There are 3 nested groupings, the coarsest first. Each group lies inside one group of the grouping before and may be the whole of it. The rows also spread widely along 11 directions, which tell nothing about the answers.
Some rows, each with its group in each grouping after it:
[-11, -9, -4, 15, -8, 0, 9, 33, -8, -2, -26, 2, 19, -14, -11, -9, -5, 0, 15, -13, 11, -10, 26, 15, -3, -20, -12, -16, 12, 7]	j686 dulor j420
[-26, 27, -18, 2, -5, -15, -15, 7, -24, -42, -16, 0, 1, -11, 10, 16, -14, 6, 28, 13, -30, -16, 19, -3, -35, 32, -6, -16, 6, 13]	j286 luz j30
[9, -16, 13, 19, 10, -2, 15, 9, -14, 1, -20, 2, 25, -12, -4, 9, -24, 10, 20, -43, 27, 1, -1, 2, -11, 1, -1, -22, 26, 17]	j105 zas j618
[30, -8, -6, 6, -18, -3, -4, -16, -16, 0, 17, -12, 7, -24, 5, -8, -11, 10, 0, 4, 18, 14, -4, -4, -8, -27, 28, 13, 6, 16]	j567 lep j559
[-20, 31, 16, 21, -5, -20, 6, 27, -5, -22, 2, -3, 9, -35, -13, -8, 4, 0, -4, 18, -10, -8, 3, -11, -15, 15, 2, 7, -6, -38]	j286 luz j519
[13, -7, 13, 22, -5, -17, 20, 8, 3, -10, -39, 23, 13, -26, -2, -5, 9, 4, 0, -9, -24, -16, 0, 25, 9, -2, 17, -5, -2, -13]	j286 sevug j363
[15, -8, 4, 24, -13, 1, 6, -10, -7, -15, 6, 0, 18, -19, -10, -4, 7, 4, 7, 4, -1, 2, -4, 12, 8, -13, 0, 18, 0, -5]	j286 sevug j199
[14, 19, 9, 14, -18, -8, 4, -10, 11, -18, -25, -2, 11, -26, 6, 7, 6, -10, -5, 11, -29, -12, 11, 25, -13, 26, 1, 0, -30, 7]	j686 dulor j390
[0, 9, -5, -1, -12, -2, -9, 0, 3, -24, -11, -2, 10, -23, 7, 0, -4, -6, 4, 23, -12, -6, 9, 15, -19, 17, 3, 12, -12, 6]	j686 Dogi j801
[33, -11, -12, 8, -25, -10, -4, 16, -8, 5, -13, -1, 3, -21, -3, -1, 8, -14, -3, 8, 10, 15, -5, 17, -9, -12, 4, -24, -32, 4]	j567 gov j917
[23, -18, 5, 3, 7, 6, 15, -6, 18, -9, -2, 32, 15, -20, 3, -10, -4, -8, -17, -3, -15, -3, -3, 30, -1, 3, 39, 26, 15, 1]	j567 lep j731
[-5, 7, 16, 10, -22, -14, 5, 18, -6, -20, -16, -2, 15, -30, -18, -1, 6, -2, 13, 12, -3, -2, 4, 15, -7, 5, -5, 6, -11, -14]	j286 luz j466
[14, -5, -18, 16, 12, 6, -19, -9, -11, -27, 4, 9, 8, -6, 11, 14, -5, -7, 11, 3, 7, 1, -14, 4, -26, 23, -3, -12, -6, 8]	j105 sas j438
[4, 27, 12, 6, -27, -2, 19, -4, 7, -5, 11, -9, 18, -25, -4, -11, -3, -3, -15, 13, -24, -5, 27, 13, 6, -4, 6, 20, -6, 4]	j686 Dogi j27
[38, 23, 11, 31, -20, -4, 15, -52, 3, -8, -4, -18, 10, -34, 13, -1, 7, 9, -18, 8, -37, -7, 7, 9, 11, -8, 18, 16, -25, 12]	j286 sevug j385
[27, 8, 18, 13, -16, -12, 16, -7, -7, 3, -21, -9, 18, -21, 2, 15, -14, 0, 7, -27, 4, 8, 1, 10, -10, 15, -2, -30, -14, 24]	j105 zas j715
[36, 14, -3, -1, -26, -8, 0, 9, -2, 8, 1, 2, 2, -25, 3, 7, 0, -21, -15, 9, 5, 19, -7, 16, -13, 14, 5, -30, -46, 11]	j105 zas j929
[-1, 13, -11, 12, -9, 9, -14, -5, -8, -14, -21, -16, 11, -30, 8, 4, -3, -6, 7, 11, 3, 1, 14, 6, -31, 12, -13, -10, -23, 15]	j286 sevug j385
[27, 2, 11, 3, -14, -11, 2, -9, 6, -7, -10, 2, 15, -29, 5, 10, -2, -8, -4, 2, 11, 12, -11, 13, -29, 29, 15, 2, -28, 6]	j686 dulor j420
[-11, 13, -21, 2, -27, 1, -6, 24, -9, -9, -27, 0, 2, -26, 0, -14, 8, -7, 6, 24, -26, -16, 34, 26, 1, -21, -10, -15, -18, 9]	j286 sevug j385
[15, -1, 10, 31, -24, 18, 12, -12, 8, -11, 9, -15, 29, -12, -20, 0, 11, -9, 4, -2, -1, 2, 15, 28, 10, -4, -34, 14, -13, 8]	j686 dulor j420
[5, 6, -20, -1, 0, 0, -3, 29, -10, 2, 6, 19, 3, -13, 5, -3, -7, -13, -5, 2, 10, 4, 5, 2, -19, 3, 9, -29, -6, 4]	j105 sas j438
[3, -26, -24, 23, 19, 23, -3, -11, -4, -31, 17, 18, 19, 13, -3, 0, -11, 0, 11, -8, -8, -7, 5, 14, 2, -8, 0, 19, 43, 10]	j567 gov j917
[10, -11, -7, -3, 4, 2, 4, 8, 1, 5, -34, 16, 12, -31, 13, -6, -11, -1, -4, -4, 11, -1, 8, 18, -23, 1, 29, -9, -1, 11]	j286 sevug j363
[13, -29, 0, 22, -16, -14, 14, 36, -2, -6, -5, 27, 12, -8, -22, -11, 15, -3, 7, 2, -1, -4, -7, 21, 26, -28, -1, -2, 0, -27]	j686 Dogi j801
[10, -15, -9, 37, 19, 9, -8, 10, 8, -8, -40, 2, 5, -30, 9, -15, 8, -12, -12, 4, 4, -24, 0, 19, -1, -19, -2, -13, -14, -8]	j105 zas j715
[-6, 10, 2, 1, -22, -7, -11, 20, 5, -12, -53, -14, 11, -41, 2, -2, 4, -17, 7, 17, 4, -9, 18, 29, -33, 17, -14, -12, -38, 10]	j686 dulor j420
[-3, 4, 16, -4, -11, -16, -4, 9, -9, -24, 6, 2, 18, -32, -10, 10, -9, 1, 15, 11, 22, 15, -19, -2, -37, 32, 10, 15, -7, -14]	j286 luz j30
[19, -12, -23, 9, 3, 6, -7, -27, -7, -30, 21, 24, 1, -3, 10, 1, -1, 6, 0, 22, -23, -7, -6, 12, 5, -11, 31, 26, 15, 2]	j286 luz j466
[8, -3, -11, 21, 8, 4, 3, 12, 8, -19, -4, 25, 6, -9, 2, -6, 2, -11, -11, -1, -23, -10, 6, 17, -5, 8, 11, -1, 7, -9]	j567 lep j559
[-6, -9, -29, 23, 1, 11, -18, 17, -11, -14, -29, -7, 5, -8, 7, 0, -2, -4, 18, 4, 6, -16, 21, 11, -19, -12, -20, -25, -5, 16]	j686 dulor j390
[31, -16, 5, 32, -22, 6, 13, -3, 6, 8, -35, -8, 12, -30, -10, -10, 20, -7, -6, 2, -2, -7, 12, 34, 22, -37, -6, -8, -29, 1]	j286 luz j466

New rows, each followed by its group in each grouping:
[30, -9, 4, -5, -34, -4, -3, -6, -4, -6, -24, -8, 13, -28, 0, 5, -3, -6, 13, 4, 2, 11, 4, 32, -14, 2, 5, -4, -19, 31]	j567 lep j731
[-6, 17, 0, 15, -32, 24, 9, 31, 8, 6, 13, -13, 24, -12, -25, -5, 9, -26, -4, 5, 8, 10, 35, 25, -4, 1, -44, -12, -26, 7]	j686 dulor j390
[1, -2, -13, 30, 1, 4, -6, 18, -3, -18, 0, -2, 9, -14, -9, -11, 8, -11, -6, 11, -2, -5, 5, 4, -5, -10, -11, -1, -4, -16]	j567 gov j917
[3, -7, -5, 7, 1, 20, 10, 10, 13, -1, 25, 16, 21, -14, -9, -17, -1, -13, -17, 7, 12, 5, 12, 17, -1, -11, 8, 23, 9, -5]	j686 dulor j420
[31, -18, 6, 33, -10, 10, 17, -16, -3, 2, -1, -7, 20, -12, -8, -7, -2, 8, 1, -24, 1, 1, 9, 13, 17, -31, 4, 5, 16, 14]	j567 lep j559
[-5, -1, -9, -3, -21, -16, 4, 25, -13, -10, -16, 11, 8, -13, -3, -5, -6, 3, 15, 5, -9, -10, 18, 15, -4, -12, 6, -9, 7, 9]	j686 dulor j420
[-10, -8, -14, -4, -24, 11, -14, 5, -19, -26, 30, 3, 17, -12, -16, -3, -2, 3, 26, 23, 11, 11, 3, 12, -5, -10, -11, 26, 10, 5]	j286 sevug j385
[3, -10, 2, 18, -4, 6, 11, 22, 3, 1, -27, 12, 19, -22, -9, -4, 3, -10, 2, -13, 5, -1, 11, 20, -6, 0, -9, -17, -8, -3]	j286 sevug j385
[10, 3, -5, 30, 8, 16, 11, 6, 8, 3, -13, -7, 17, -18, 0, -7, -3, -13, -17, -13, 0, -2, 19, 7, -10, -4, -6, -14, -2, 4]	j567 gov j917
[27, -1, -3, 28, 3, 1, -9, -24, 5, -24, -1, -2, 5, -24, 11, 1, 4, -5, -12, 9, -10, -3, -13, 6, -17, 14, 14, 16, -13, -4]	j567 lep j559
[-6, -6, -13, 25, 16, -4, -10, 10, -17, -18, 7, 6, 8, -19, 3, -3, -7, 8, 7, 4, 20, 1, -13, -22, -24, -2, 8, 1, 8, -19]	j286 sevug j385
[-6, 14, 6, 12, -8, -2, -9, -4, -15, -24, -11, -18, 20, -27, -1, 15, -10, 2, 22, 0, 13, 8, 2, -5, -38, 32, -15, -1, -9, 8]	j286 sevug j199
[-10, 5, 5, 25, -5, 4, 4, -1, -12, -24, 3, -9, 19, -17, -12, -2, -4, 11, 18, 2, -5, -9, 12, 3, 0, -8, -9, 15, 20, -3]	j286 luz j519
[-1, 25, 24, 26, -3, -21, 33, 7, 2, -11, 3, 8, 21, -14, -9, 2, -7, 6, -6, -21, -23, -9, 11, -6, -1, 20, 7, 0, 11, -13]	j686 dulor j420
[-20, 18, 5, -4, -9, 10, -2, 13, 14, -22, 7, 1, 21, -29, -9, -11, -2, -16, -7, 26, 0, -5, 17, 19, -24, 22, -5, 31, -6, -7]	j686 dulor j420
[11, 14, -19, -14, -16, 7, -13, -11, -7, -16, 1, 1, 5, -19, 13, 12, -11, -8, 5, 22, -7, 9, 12, 17, -31, 25, 10, -4, -15, 26]	j286 luz j519
[15, 6, 21, 34, -8, -3, 11, -9, -20, 4, 19, -31, 26, -29, -13, -4, -9, 16, 9, -19, 39, 10, -6, -22, -2, -23, -4, 4, 8, 2]	j105 sas j438
[-5, 32, 13, -7, -26, 4, 14, -10, 9, -14, 27, -8, 24, -24, -9, -6, -8, -4, -9, 17, -17, 2, 26, 14, -8, 14, 4, 36, 2, 11]	j686 dulor j420
[19, -14, -10, -15, 4, -5, -8, 0, -10, -13, -3, 23, 9, -12, 14, 13, -23, -3, 10, -4, 16, 11, -17, 12, -27, 22, 25, -11, 4, 19]	j105 zas j715
[2, 4, 4, 6, -15, -16, -2, 22, 0, -21, 9, 16, 3, -35, -12, -14, 15, -7, -7, 38, -6, -2, -13, 13, -1, -5, 18, 23, -17, -37]	j286 luz j519
[-4, -3, -15, 3, -14, -9, -11, 9, -16, -24, 14, 6, 5, -11, -2, -5, -5, 8, 16, 23, -1, -7, 2, 2, -6, -16, 12, 18, 11, 1]	j686 dulor j390
[12, 20, -2, 31, -9, -6, -2, -1, -7, -8, -8, -25, 8, -27, 4, -1, -1, -6, -9, 5, -4, 1, 8, -8, -19, 3, -7, -13, -21, -1]	j567 gov j917
[17, -9, 1, 13, -9, -8, 4, 5, -12, -15, 6, 13, 12, -8, -8, 3, -6, 1, 12, -4, 0, 0, -11, 13, 9, -6, 4, -2, 8, 2]	j105 zas j929
[6, -7, -15, 18, 6, 8, -22, -5, -14, -24, -5, -5, 10, -18, 7, 4, -4, -3, 16, 8, 17, -4, -7, 4, -22, 3, -6, -4, -2, 11]	j105 sas j438
[10, 13, 3, 13, 3, 6, 4, 3, 4, 1, 2, 3, 16, -28, 3, 7, -4, -13, -14, -4, 15, 18, -2, -3, -34, 32, 2, -12, -25, -5]	j286 sevug j385
[12, -28, -23, 19, 6, -7, -17, 4, -13, -29, -22, 10, 3, -10, 6, -2, -1, 2, 16, 8, -1, -10, -10, 10, -10, -14, 10, -2, 10, -1]	j567 gov j917
[5, 9, 4, 9, -11, -13, 14, -5, -28, 18, 4, -24, 12, -41, 6, -20, -24, 32, 1, -7, 27, 4, 14, -32, -6, -50, 37, 6, 24, 12]	j286 sevug j385
[20, -3, -27, 10, -12, -6, -15, -3, -13, -18, -22, 5, -6, -11, 17, 2, 0, -3, 8, 12, -27, -10, 11, 18, -10, -7, 10, -18, -8, 24]	j567 lep j731
[11, -6, 6, -14, -21, -7, 15, 35, 5, -6, 7, 30, 20, -11, -20, 1, -1, -21, -2, -1, 1, 20, -2, 29, -11, 23, 7, -4, -5, -6]	j567 gov j917
[27, -22, -15, -7, -4, 29, 12, 15, 9, 17, 20, 29, 18, -7, -7, -2, -4, -21, -15, -4, 26, 27, 6, 29, -8, -3, 13, -10, -4, 10]	j286 luz j519
[1, 40, -1, 19, -18, -16, 10, 3, -11, -25, 31, 2, 2, -6, -1, 1, -1, 2, -7, 10, -52, -6, 16, -7, 3, 13, 5, 5, 4, -5]	j567 lep j731
[8, -13, -10, 6, 10, 27, 11, 30, 23, 6, 11, 36, 15, -14, -11, -12, 9, -31, -30, 8, 11, 11, 6, 28, -7, 6, 8, 0, -12, -21]	j286 luz j466
[13, 4, -14, 1, -34, -2, 8, 23, -7, -1, -10, 19, 8, -7, -9, 6, 10, -15, 7, 3, -22, 8, 17, 32, 4, 3, -14, -32, -27, 11]	j286 sevug j385
[-8, 16, 4, 24, 3, -7, 3, 28, -6, 0, -17, -9, 9, -34, -4, -3, -1, -5, -7, 0, 18, 0, 7, -13, -29, 7, -4, -23, -18, -19]	j286 luz j30
[22, 2, 1, 7, -13, -12, -1, 1, -12, -2, -6, -2, 8, -29, 4, -2, -2, 0, 2, 5, 10, 2, -5, 6, -8, -9, 15, -9, -12, 8]	j105 sas j438
[24, -28, 3, 21, 20, 12, -1, -17, 13, -18, -22, 12, 17, -20, 9, 3, -6, -6, -1, -12, 6, -2, -12, 21, -21, 16, 18, 13, 8, 8]	j567 lep j731
[19, 21, -1, 19, -24, -9, 2, -4, 3, -29, 18, 4, 7, -9, -8, 6, 15, -17, -10, 21, -40, 3, -2, 17, 1, 24, -9, 6, -26, -11]	j567 gov j917
[25, -23, -24, 11, -23, 16, -16, 4, -8, -12, 13, 1, 6, -8, -6, -4, 9, -12, 7, 18, 7, 12, 0, 26, 1, -22, -9, 0, -12, 14]	j567 lep j731
[26, 0, 11, 29, -2, 10, 13, -24, 0, -1, -1, -14, 22, -21, -2, 12, -5, 1, -4, -18, 15, 13, 1, 2, -14, 9, -3, -6, -10, 11]	j286 luz j30
[12, 17, 2, 0, -14, -5, 13, -7, -3, -8, 21, 4, 16, -8, 3, 10, -15, 0, -2, -2, -9, 12, 9, -2, -13, 20, 12, 2, 2, 11]	j686 Dogi j801
[-29, 21, 7, 33, 8, 21, 17, 10, -4, -20, 17, -6, 27, -5, -19, -1, -8, 1, 6, -13, -10, -8, 32, -4, -3, 8, -28, 6, 29, -7]	j286 luz j466
[10, 7, -5, 22, -26, -27, 7, 18, -7, -38, 16, 33, 2, 9, -16, 9, 22, -7, 10, 15, -50, -11, -7, 21, 19, 14, -12, -3, -14, -24]	j686 dulor j420
[12, -7, -19, 13, 1, 10, -20, -3, 2, -8, -16, -9, 4, -29, 15, -6, -1, -10, -6, 20, 21, -3, 1, 8, -30, -4, 9, 1, -22, 8]	j686 dulor j390
[11, 16, 9, 22, -11, -4, -6, -22, -8, -26, -12, -20, 12, -25, 4, 8, -7, 2, 10, 5, -10, -9, 0, 8, -9, 11, -10, 5, -10, 15]	j105 zas j929
[3, 2, 2, 10, -2, 9, 5, -1, 2, -11, -14, -2, 18, -19, 3, -1, -13, -4, 3, -10, -7, -3, 19, 15, -18, 10, 4, 2, 11, 20]	j567 lep j731
[-7, -16, -8, 32, 23, -10, -23, 0, -10, -38, -24, -2, 8, -21, 10, 3, -6, 10, 21, 8, 18, -18, -19, -13, -34, 9, 7, 11, 8, -15]	j686 dulor j390
[4, -2, -22, 23, 0, 12, -19, -22, -4, -34, -10, -5, 3, -20, 10, -2, 6, -1, 4, 28, -19, -18, 7, 18, -8, -6, -2, 15, -8, 5]	j286 luz j30
[14, 10, -20, -3, -26, 1, -15, 16, -5, -5, -9, 2, 1, -27, 4, 4, 10, -21, -3, 27, 2, 15, 4, 18, -26, 13, -7, -24, -50, 6]	j286 sevug j385
[16, -4, -2, 13, -17, -14, -1, -10, 1, -17, -36, -1, 5, -31, 9, -8, 4, 5, 5, 18, -20, -23, 7, 24, 1, -18, 20, 12, -12, 8]	j686 dulor j390
[21, 11, -2, 10, -2, -20, -3, -31, -13, -20, 4, 2, 2, -33, 20, 1, -8, 17, -4, 15, -11, -2, -16, -14, -18, 4, 43, 20, -4, -1]	j286 sevug j385
[-17, 18, 1, 10, -13, -12, -11, 20, -5, -30, 7, -2, 9, -25, -8, -5, 3, -5, 7, 29, -4, -8, 1, 0, -21, 15, -4, 18, -11, -20]	j686 dulor j390
[11, 3, -18, 10, -28, 2, -5, 6, -20, -26, 24, 8, 7, 13, -10, 15, -2, -5, 22, -1, -21, 10, 11, 14, -3, 8, -20, -14, 5, 20]	j567 lep j559
[2, -6, -4, 19, -6, 12, -3, 14, 1, -14, 7, 0, 15, -17, -11, -8, 3, -11, 1, 7, 4, 2, 7, 14, -8, -4, -10, 11, 1, -3]	j567 lep j731
[12, -1, -15, 28, 1, 12, 0, -17, -1, -23, 32, 5, 13, 3, 3, 1, -1, -1, -5, 10, -13, -3, 4, 1, 3, -3, -1, 17, 8, -1]	j686 Dogi j27
[2, -14, -1, -13, -19, 13, 6, 24, -3, 7, 1, 3, 21, -22, -13, -14, -14, -6, 8, -4, 22, 13, 21, 23, -9, -18, 8, 6, 17, 22]	j567 lep j731
[-3, 22, -7, 24, -8, 7, -6, -4, -12, -16, 24, -20, 7, -23, -4, -4, 1, 0, -5, 23, 3, 3, 10, -13, -13, -6, -5, 10, -10, -9]	j286 luz j466
[-8, 25, 20, 12, -26, -8, 22, 26, -12, -8, 18, -2, 23, -15, -26, 6, -3, 0, 11, -7, -4, 11, 15, 1, -4, 16, -19, -9, 1, -10]	j286 luz j519
[5, 14, -8, 9, -25, -4, 7, 13, -6, -11, 37, 6, 10, -6, -13, -5, 4, -5, -4, 16, -10, 5, 11, 5, 5, -8, -3, 8, -4, -7]	j686 dulor j420
[8, 18, 14, 24, 7, -15, 19, -9, -11, -9, 7, 2, 15, -21, 4, -3, -13, 15, -2, -15, -10, -11, 1, -14, 0, -1, 23, 3, 22, -1]	j105 sas j438
[18, -27, -22, 1, -5, -2, -9, -4, -6, -38, -13, 43, 7, 5, 2, 15, 6, -5, 24, 9, -29, -6, -11, 41, 0, 17, 8, 3, 3, 8]	j286 sevug j199
[10, 10, 2, 6, -10, -2, 14, -1, 8, -4, -32, 14, 12, -30, 7, -4, 1, -6, -9, 1, -28, -11, 19, 27, -4, 7, 16, -6, -13, 8]	j286 sevug j385
[3, 23, 12, 10, -7, 1, 8, -10, -1, -21, 25, 3, 19, -18, -6, 1, -4, -3, -3, 6, -14, -2, 4, 7, -4, 18, 3, 18, 5, 1]	j105 sas j438
[-8, 18, -29, 11, -3, -5, -22, 25, -16, -21, 6, 0, -7, -13, 10, -2, -4, -10, 0, 23, -11, -2, 11, -9, -30, 9, -1, -18, -9, -2]	j567 lep j731
[-4, 20, -13, 17, 4, -18, -8, 8, -11, -30, -7, 11, -5, -19, 10, 5, 1, -1, -2, 21, -26, -12, -1, -7, -21, 21, 15, -8, -11, -18]	j286 luz j466
[23, -4, 18, 31, 10, -17, 6, -11, -2, -10, -19, -2, 11, -34, 7, -3, -4, 8, -6, -8, 7, -11, -22, -1, -4, -3, 23, 6, -3, -12]	j105 zas j618
[21, -12, -19, 15, 16, 21, 1, -25, -2, -16, 17, 19, 14, 8, 13, 8, -17, -2, -1, -12, -9, -2, 2, 15, 0, 3, 9, -2, 22, 26]	j105 zas j715
[19, -6, -17, 25, 2, -15, -14, -4, -25, -18, 0, -1, -3, -15, 10, 9, -2, 11, 13, 7, 10, 2, -16, -15, -19, -5, 13, -16, -6, -6]	j286 luz j519
[-6, -12, 1, 29, 10, 6, -4, 22, 2, -23, -10, 11, 16, -20, -14, 0, 9, -10, 8, 5, 13, -3, -8, 12, -14, 12, -15, 1, -4, -28]	j286 luz j519
[20, 14, 10, -8, -19, 3, 11, -12, 11, -4, 24, -3, 19, -31, -4, -9, -6, -11, -23, 16, -2, 16, 4, 13, -11, 9, 26, 32, -7, 4]	j567 gov j917
[2, 17, 13, 27, -8, 7, -5, -27, -17, -27, 11, -37, 25, -14, -2, 18, -19, 10, 24, -16, 7, 10, 9, -13, -32, 27, -22, 7, 12, 27]	j567 lep j731
[22, 0, -14, -5, -3, -6, -9, -14, 3, -33, -18, 27, 2, -6, 20, 19, -8, -11, 5, 5, -41, -5, 0, 31, -27, 44, 21, -6, -5, 25]	j567 lep j731
[4, 12, -2, 11, -16, 0, 18, 13, -10, 10, 14, -6, 15, -13, -5, -9, -12, 6, -3, -7, 6, 2, 24, -5, -1, -22, 9, -7, 9, 11]	j686 dulor j390
[2, 10, 18, 1, -11, -19, 5, 2, 2, -11, -40, -9, 18, -40, 5, 2, -11, 1, 7, -2, 4, -8, 7, 11, -31, 21, 14, 2, -11, 9]	j686 dulor j420
[39, -19, 15, 25, -3, -1, 17, -1, 8, 1, -7, 20, 20, -19, -9, 2, 9, -10, -6, -18, 9, 5, -19, 25, 9, 0, 7, -8, -13, -5]	j105 sas j438
[10, -4, 6, 28, -1, -5, 12, 0, 2, -16, 19, 19, 12, -23, -10, -15, 13, 3, -12, 12, -12, -6, -12, 3, 16, -16, 18, 30, 3, -33]	j286 sevug j385
[8, 8, 0, 27, -29, -10, 0, 19, -2, -9, -12, -9, 5, -26, -11, -9, 19, -9, -1, 20, -8, -9, 8, 15, 6, -18, -15, -5, -33, -13]	j686 dulor j390
